Every row belongs to one group in each of 5 separate groupings. Each group adds its own fixed numbers to the row, and there is some noise. The rows also spread widely along 14 directions, which tell nothing about the answers.
In the rows, 128 means zero.
Known rows, each followed by its group in each grouping:
136 137 127 161 108 112 190 120 106 119 125 82 143 156 134 146 120 116
 127 165 117 118 107 120 144 126 116 134 138 120 104 144 118 123 87 96 -> nazoz Z Z83 rir (2)
102 121 118 125 132 124 130 110 150 127 112 142 122 111 116 110 109 126
 145 146 128 151 153 158 143 149 109 119 144 136 140 160 144 163 85 152 -> Falo Z Z83 sogub (4)
151 106 111 108 81 155 166 73 118 112 107 140 152 119 153 155 106 146
 102 179 115 170 98 100 133 110 93 127 124 157 112 121 92 122 104 100 -> lag L Z366 bobez (2)
154 121 121 99 78 184 100 129 107 125 108 82 140 125 133 100 104 136 69
 152 128 189 116 91 164 103 92 125 137 167 152 129 76 166 129 120 -> Falo L Z560 bobez (1)
132 138 127 162 107 87 136 99 145 90 92 144 139 120 130 129 134 143 115
 157 97 146 122 122 140 134 103 104 134 153 94 142 105 166 80 94 -> sel K Z577 rir (3)
109 110 129 131 131 98 180 98 142 103 136 158 129 136 158 159 138 116 87
 152 115 93 138 109 159 120 174 107 118 98 67 114 118 104 113 147 -> nazoz K Z577 komo (0)
143 154 115 116 95 136 149 77 106 131 131 126 121 103 122 151 129 160
 143 145 134 137 116 110 131 105 131 157 106 156 150 96 127 126 200 113 -> lag X Z560 sogub (0)
103 125 97 129 93 146 184 108 97 125 138 137 144 139 149 157 112 174 181
 163 108 153 118 139 99 141 122 113 150 146 121 158 110 159 127 123 -> sel X Z366 komo (4)
131 144 125 152 102 139 106 142 67 152 111 104 107 152 95 138 114 163
 180 164 91 133 80 127 137 120 139 102 130 140 94 122 67 129 181 124 -> nazoz Z Z83 komo (3)
119 159 136 139 104 103 94 129 115 141 119 96 146 145 125 159 140 143
 160 89 112 139 94 107 161 88 107 171 107 125 172 142 104 133 209 126 -> lag X Z83 komo (1)
145 153 165 131 169 111 106 158 72 158 119 92 111 143 54 111 84 153 158
 128 122 140 115 170 173 117 119 125 112 121 133 131 139 118 123 93 -> Falo X Z83 komo (3)
141 135 121 133 98 137 111 155 136 109 107 66 188 158 150 148 141 142
 156 129 114 106 120 90 155 76 108 172 105 103 131 128 117 128 127 122 -> Falo X Z83 komo (3)
99 178 147 188 117 55 144 123 130 106 140 125 120 152 124 126 146 126
 125 95 97 120 121 136 155 135 108 133 154 122 148 174 113 161 118 111 -> Falo K Z577 rir (0)
104 151 89 126 90 134 134 146 115 97 117 130 153 121 144 137 151 202 192
 151 131 134 162 116 118 108 113 120 147 131 128 134 149 215 101 134 -> lag L Z560 komo (0)
134 147 131 150 115 86 116 109 100 132 81 116 121 129 104 141 118 150
 152 126 106 170 82 131 157 113 89 130 124 150 119 145 103 134 144 93 -> Falo L Z560 komo (0)
134 123 116 128 112 136 142 152 89 118 117 70 99 141 104 123 95 166 158
 174 150 171 139 122 181 99 118 78 146 117 127 143 138 169 96 133 -> sel X Z83 bobez (4)
122 136 106 93 118 179 136 164 72 136 152 66 136 139 137 111 113 161 104
 137 144 152 138 103 171 99 135 120 137 128 159 133 122 165 154 135 -> Falo Z Z366 komo (0)
131 119 111 129 132 117 102 122 126 115 56 100 145 113 130 130 139 122
 116 149 120 137 107 94 182 114 126 118 109 143 73 123 109 143 147 132 -> lag X Z366 sogub (0)
108 124 133 123 116 156 103 110 139 144 132 163 114 126 109 123 115 121
 143 145 92 105 127 141 123 140 138 146 137 137 126 124 88 109 166 171 -> Falo L Z83 rir (3)
170 134 155 108 163 124 133 115 78 127 106 127 142 114 90 126 88 163 100
 152 132 165 119 143 169 107 116 113 93 140 111 104 144 122 85 62 -> lag X Z366 rir (3)
147 138 135 137 104 122 167 99 123 109 102 145 104 119 87 129 109 148
 169 188 118 111 136 138 126 123 108 128 137 139 91 105 134 121 74 113 -> Falo L Z560 sogub (2)
123 126 127 128 141 76 143 92 154 101 111 146 158 109 145 140 131 126 87
 123 127 150 139 131 165 123 115 123 108 124 124 145 144 144 94 107 -> lag K Z83 sogub (3)
122 128 99 100 104 145 161 110 136 118 145 106 155 127 152 144 120 146
 134 134 145 159 143 136 138 112 102 154 131 126 186 147 150 145 108 129 -> sel Z Z560 sogub (0)
126 127 124 112 96 142 110 134 126 101 78 117 172 141 121 156 145 138
 138 131 90 150 95 72 184 77 56 175 123 140 135 137 91 124 177 129 -> sel L Z83 komo (2)
95 127 98 126 114 154 189 109 106 160 181 138 117 131 145 135 103 146
 163 175 131 106 154 164 82 167 174 109 150 126 125 143 132 151 109 147 -> nazoz Z Z83 komo (2)
99 126 142 126 143 99 146 101 134 135 148 180 116 138 122 154 124 122
 143 127 111 88 139 144 146 132 160 134 114 102 118 128 131 94 131 161 -> nazoz X Z577 sogub (2)
113 139 122 142 126 105 144 98 112 124 138 163 158 119 162 127 132 134
 67 112 96 155 119 128 127 161 136 117 130 155 127 161 98 164 137 100 -> Falo Z Z83 sogub (0)
100 107 133 105 157 111 186 98 92 109 92 185 153 134 115 169 108 150 141
 152 91 162 108 146 160 132 97 113 126 135 73 147 131 111 110 112 -> nazoz X Z366 komo (4)
120 114 115 119 118 91 174 91 125 88 126 153 138 119 156 160 138 147 85
 139 120 147 125 99 172 101 138 104 116 121 100 129 119 120 135 123 -> sel L Z366 sogub (3)
129 95 142 108 136 163 101 107 130 149 67 151 142 131 101 139 102 102
 131 169 83 132 91 132 145 138 117 139 114 148 68 118 74 85 144 144 -> nazoz X Z83 komo (1)
120 127 103 110 96 137 123 113 117 118 105 113 158 127 138 152 132 155
 138 127 107 168 95 102 156 96 87 151 121 151 146 142 95 134 177 121 -> sel L Z366 komo (3)
132 109 94 133 91 147 138 124 141 124 81 52 148 142 139 127 112 105 136
 183 126 153 102 118 148 121 94 126 141 144 105 151 101 141 87 129 -> nazoz X Z560 komo (3)
115 122 120 145 106 103 168 103 128 139 173 118 99 146 150 141 92 136
 144 151 145 127 143 151 128 135 156 95 143 94 143 158 134 134 75 144 -> Falo X Z83 bobez (2)
119 126 108 135 101 149 128 130 92 143 91 104 142 148 121 136 109 135
 161 168 98 153 87 133 134 136 93 124 145 155 107 154 82 150 130 125 -> lag Z Z560 rir (2)
104 138 135 119 105 114 123 116 136 105 126 145 188 152 159 149 147 116
 81 84 80 147 103 84 174 105 72 178 125 140 168 169 86 133 167 124 -> Falo X Z577 komo (2)
122 145 109 125 138 118 161 98 85 166 139 126 136 109 130 152 109 174
 181 144 147 123 134 170 90 146 171 131 100 141 120 120 158 157 144 99 -> lag X Z560 rir (1)
129 135 115 127 110 118 109 125 121 132 95 102 96 112 100 135 124 167
 192 161 154 127 144 128 153 91 139 112 116 118 109 103 148 149 117 147 -> nazoz L Z560 komo (1)
128 161 144 164 132 83 157 93 116 146 159 136 88 122 102 128 106 149 162
 138 129 98 135 170 112 144 165 120 123 128 124 122 139 121 116 107 -> Falo X Z366 komo (3)
88 139 120 131 116 152 101 119 123 152 127 133 134 128 123 107 121 119
 125 117 99 158 114 142 138 154 103 141 153 166 163 171 83 166 159 152 -> nazoz Z Z366 komo (4)
156 138 130 122 134 141 142 147 67 142 131 76 158 131 129 144 120 177
 148 135 144 107 132 110 147 78 166 145 75 110 113 90 150 131 145 92 -> Falo L Z577 rir (4)
98 119 86 114 84 145 158 101 100 138 156 125 114 134 156 151 109 156 141
 159 128 168 119 113 132 126 128 101 152 136 152 160 102 156 160 153 -> nazoz X Z83 komo (2)

New rows, each followed by its group in each grouping:
134 132 112 125 87 169 152 99 99 151 125 117 153 143 133 163 109 152 184
 166 91 120 78 134 87 129 128 158 118 154 112 118 76 102 175 113 -> lag X Z366 komo (3)
103 160 126 146 132 107 169 131 88 132 142 130 161 141 134 142 132 153
 150 124 105 111 125 138 121 146 130 142 134 139 120 157 125 165 134 98 -> lag X Z366 komo (2)
131 122 136 145 100 110 149 77 160 132 162 144 104 129 155 140 112 112
 101 139 127 109 132 132 126 127 166 126 123 112 134 121 110 100 107 144 -> Falo L Z577 bobez (0)
125 147 144 114 129 127 127 152 118 94 168 116 153 126 150 103 144 142
 39 103 138 114 176 88 186 89 149 131 121 110 150 122 131 163 116 127 -> Falo L Z366 komo (3)
113 101 101 109 83 153 94 116 152 112 117 136 170 121 182 140 130 148
 107 136 122 174 135 91 147 100 105 120 129 130 150 152 96 175 114 158 -> lag L Z83 komo (4)
120 149 169 169 122 108 89 148 122 152 124 116 116 161 91 111 103 116
 152 117 94 135 106 161 145 131 104 132 144 127 148 164 85 135 95 126 -> lag L Z577 komo (4)
79 146 124 107 159 124 168 149 104 128 150 132 159 133 123 113 120 142
 120 117 130 145 174 169 139 158 118 128 154 134 150 178 163 196 85 124 -> nazoz X Z560 komo (1)
154 158 136 159 110 111 107 122 91 166 112 57 134 143 105 131 105 129
 149 128 117 148 72 142 137 120 113 151 107 153 145 139 89 125 166 81 -> lag X Z560 komo (3)
145 153 127 154 126 121 99 139 87 124 77 104 136 120 102 110 121 163 139
 152 112 163 113 122 153 135 109 102 132 159 99 136 113 189 104 83 -> nazoz X Z83 bobez (0)
100 142 119 149 125 70 176 104 133 92 106 130 150 122 136 164 157 142
 148 118 117 131 128 113 164 113 110 142 120 124 117 151 146 148 159 119 -> sel K Z83 sogub (4)
136 118 129 155 121 114 96 96 158 130 97 123 145 114 151 125 138 93 77
 141 107 107 114 103 147 138 162 127 101 143 79 119 82 128 143 130 -> nazoz X Z83 bobez (3)
135 125 105 125 63 209 108 161 120 135 155 66 130 163 139 113 101 149
 163 179 121 123 136 118 114 118 135 122 157 125 155 135 80 159 114 162 -> sel X Z83 bobez (3)
138 119 137 92 127 187 138 105 82 159 149 136 117 124 114 111 85 121 70
 157 113 152 107 134 139 141 143 124 133 157 132 120 76 106 160 129 -> lag L Z366 sogub (0)
137 127 159 93 136 178 155 123 110 113 135 155 164 140 100 110 96 118 68
 150 84 146 131 135 152 142 86 154 142 157 133 132 103 116 109 105 -> Falo X Z83 bobez (3)
129 107 151 118 164 86 114 100 154 120 94 168 124 114 99 137 106 121 109
 135 114 154 128 154 180 124 107 116 107 125 110 134 136 103 90 126 -> sel Z Z83 komo (3)
100 138 136 144 126 116 170 154 112 118 147 117 160 161 148 141 149 113
 109 131 99 70 136 104 145 124 155 143 133 109 91 139 106 134 138 139 -> lag L Z577 komo (2)
108 111 105 105 88 162 170 85 154 114 147 141 118 128 140 130 101 125
 125 180 122 152 138 137 124 139 106 119 164 142 145 148 113 131 83 156 -> nazoz X Z366 komo (3)
92 102 74 93 99 134 98 108 149 103 74 136 159 115 159 162 149 160 161
 143 118 163 116 85 172 89 99 124 117 137 114 140 116 153 166 173 -> nazoz X Z366 komo (3)
141 120 112 92 99 193 130 127 84 184 159 47 107 141 122 111 68 129 120
 156 155 166 112 139 137 116 139 128 131 142 177 135 98 128 159 141 -> Falo X Z560 komo (1)
146 133 100 118 82 174 156 151 93 132 130 46 182 165 160 153 118 157 158
 148 126 132 103 106 130 87 112 164 119 118 144 130 112 132 130 108 -> Falo Z Z560 komo (0)
126 140 100 162 79 126 144 119 117 139 138 70 103 148 141 125 110 133
 155 164 131 143 110 131 123 135 139 100 154 131 139 157 100 157 104 131 -> nazoz X Z577 sogub (0)
144 150 151 156 97 99 147 78 135 79 106 202 127 114 105 136 125 162 120
 162 79 158 122 128 125 145 86 111 145 168 107 129 101 153 89 81 -> sel X Z83 bobez (3)
138 105 122 153 118 110 122 85 130 142 68 107 146 139 139 148 102 90 110
 156 92 173 54 131 147 147 96 125 126 153 92 163 68 107 124 103 -> lag X Z83 rir (0)
146 161 128 147 120 128 86 131 132 120 123 125 158 104 140 113 144 176
 143 122 133 98 169 116 121 120 158 143 101 130 132 104 149 191 109 105 -> Falo X Z83 bobez (0)
119 114 129 97 136 170 150 113 100 154 152 144 148 137 130 123 90 125
 102 148 104 130 127 159 118 158 148 132 127 147 121 135 99 120 135 131 -> Falo X Z560 bobez (3)
119 132 134 151 131 114 164 126 105 113 119 146 122 130 124 143 142 136
 122 163 98 82 130 109 139 132 176 111 130 126 48 107 103 122 155 131 -> sel L Z83 komo (0)
103 132 109 125 94 148 109 144 105 133 125 106 165 166 155 154 134 146
 158 121 99 138 101 112 141 109 115 148 134 120 143 155 84 142 160 149 -> nazoz X Z560 komo (0)
142 102 104 110 93 177 140 133 107 139 99 50 145 150 139 131 106 105 102
 181 117 151 87 80 167 108 108 133 130 152 109 138 70 120 158 132 -> sel X Z577 komo (2)
126 157 152 139 110 155 123 145 92 125 169 153 136 155 131 117 120 162
 119 129 94 97 140 123 120 129 156 129 142 123 130 122 88 145 123 126 -> Falo X Z366 komo (0)
142 121 100 151 80 122 139 138 111 115 114 65 132 156 154 145 107 158
 154 171 130 167 107 111 142 107 117 87 146 114 119 156 104 160 78 113 -> sel X Z83 komo (0)
153 143 120 125 115 142 101 136 140 124 126 79 145 106 129 111 130 149
 126 140 161 115 170 96 155 93 134 149 105 125 155 109 156 171 109 120 -> sel X Z83 komo (2)
128 151 152 134 140 88 153 108 119 122 157 142 145 132 138 151 131 145
 116 102 130 91 144 119 155 101 148 158 95 100 139 119 150 111 126 107 -> Falo X Z366 komo (2)
105 132 116 141 112 97 120 116 111 132 140 144 97 119 134 142 134 156
 134 133 125 125 134 107 152 117 162 98 127 121 119 134 107 154 174 152 -> sel L Z83 komo (2)
86 131 135 132 131 110 118 118 92 149 152 180 97 150 114 153 107 155 163
 124 95 141 111 157 141 140 149 100 142 111 130 153 96 120 165 161 -> nazoz X Z83 komo (0)
141 143 126 137 82 141 100 136 128 114 125 80 98 128 116 117 128 142 123
 153 142 137 133 85 176 79 121 122 140 121 149 114 108 149 140 151 -> lag L Z83 komo (0)
98 85 114 108 120 142 145 62 173 105 93 204 139 113 153 156 131 95 94
 172 88 126 122 109 144 149 128 126 137 142 71 127 93 99 135 177 -> nazoz X Z83 rir (0)
153 93 120 113 95 175 144 96 130 147 140 112 198 144 189 164 99 125 104
 146 111 142 99 115 103 118 136 160 95 128 138 133 84 99 122 106 -> sel X Z83 komo (4)
163 104 127 115 138 182 128 126 106 140 69 98 180 125 121 125 108 118
 112 187 103 121 103 113 132 134 131 144 103 153 53 101 100 111 109 93 -> nazoz X Z83 komo (0)
121 106 86 136 61 118 112 108 133 131 110 77 92 144 155 162 113 143 172
 165 140 152 97 82 169 80 127 99 130 104 130 141 94 124 162 178 -> Falo X Z83 komo (2)
95 117 100 114 92 156 144 123 117 133 143 112 147 149 170 146 129 125
 111 134 106 144 104 105 140 121 128 133 148 133 136 158 74 136 171 161 -> lag L Z366 komo (0)
126 133 99 135 82 113 124 107 133 90 100 107 128 102 157 131 151 164 112
 140 142 156 139 62 173 78 118 109 123 139 121 124 123 183 143 133 -> Falo L Z366 komo (4)
101 129 103 149 120 96 130 131 124 115 89 110 134 128 141 153 156 141
 159 141 117 114 118 100 160 109 143 120 125 115 75 133 121 148 156 146 -> nazoz L Z83 komo (0)
116 114 119 136 121 110 159 135 103 114 137 94 130 158 160 148 118 131
 100 141 134 138 116 112 177 99 148 96 135 87 104 150 113 122 90 136 -> nazoz L Z366 rir (0)
126 131 125 129 99 131 151 99 89 153 166 131 88 142 129 153 110 140 135
 151 127 115 112 124 140 113 171 113 121 114 131 112 94 98 176 153 -> nazoz Z Z560 sogub (2)
91 107 121 107 165 115 185 113 103 144 117 160 126 131 111 150 101 128
 159 170 119 113 137 168 136 156 146 111 130 125 70 140 146 119 115 145 -> lag X Z560 komo (2)
131 110 115 97 122 133 116 102 118 114 62 124 140 113 108 140 110 146
 122 150 110 195 93 107 188 101 61 128 122 152 120 138 112 129 148 117 -> Falo K Z83 komo (0)
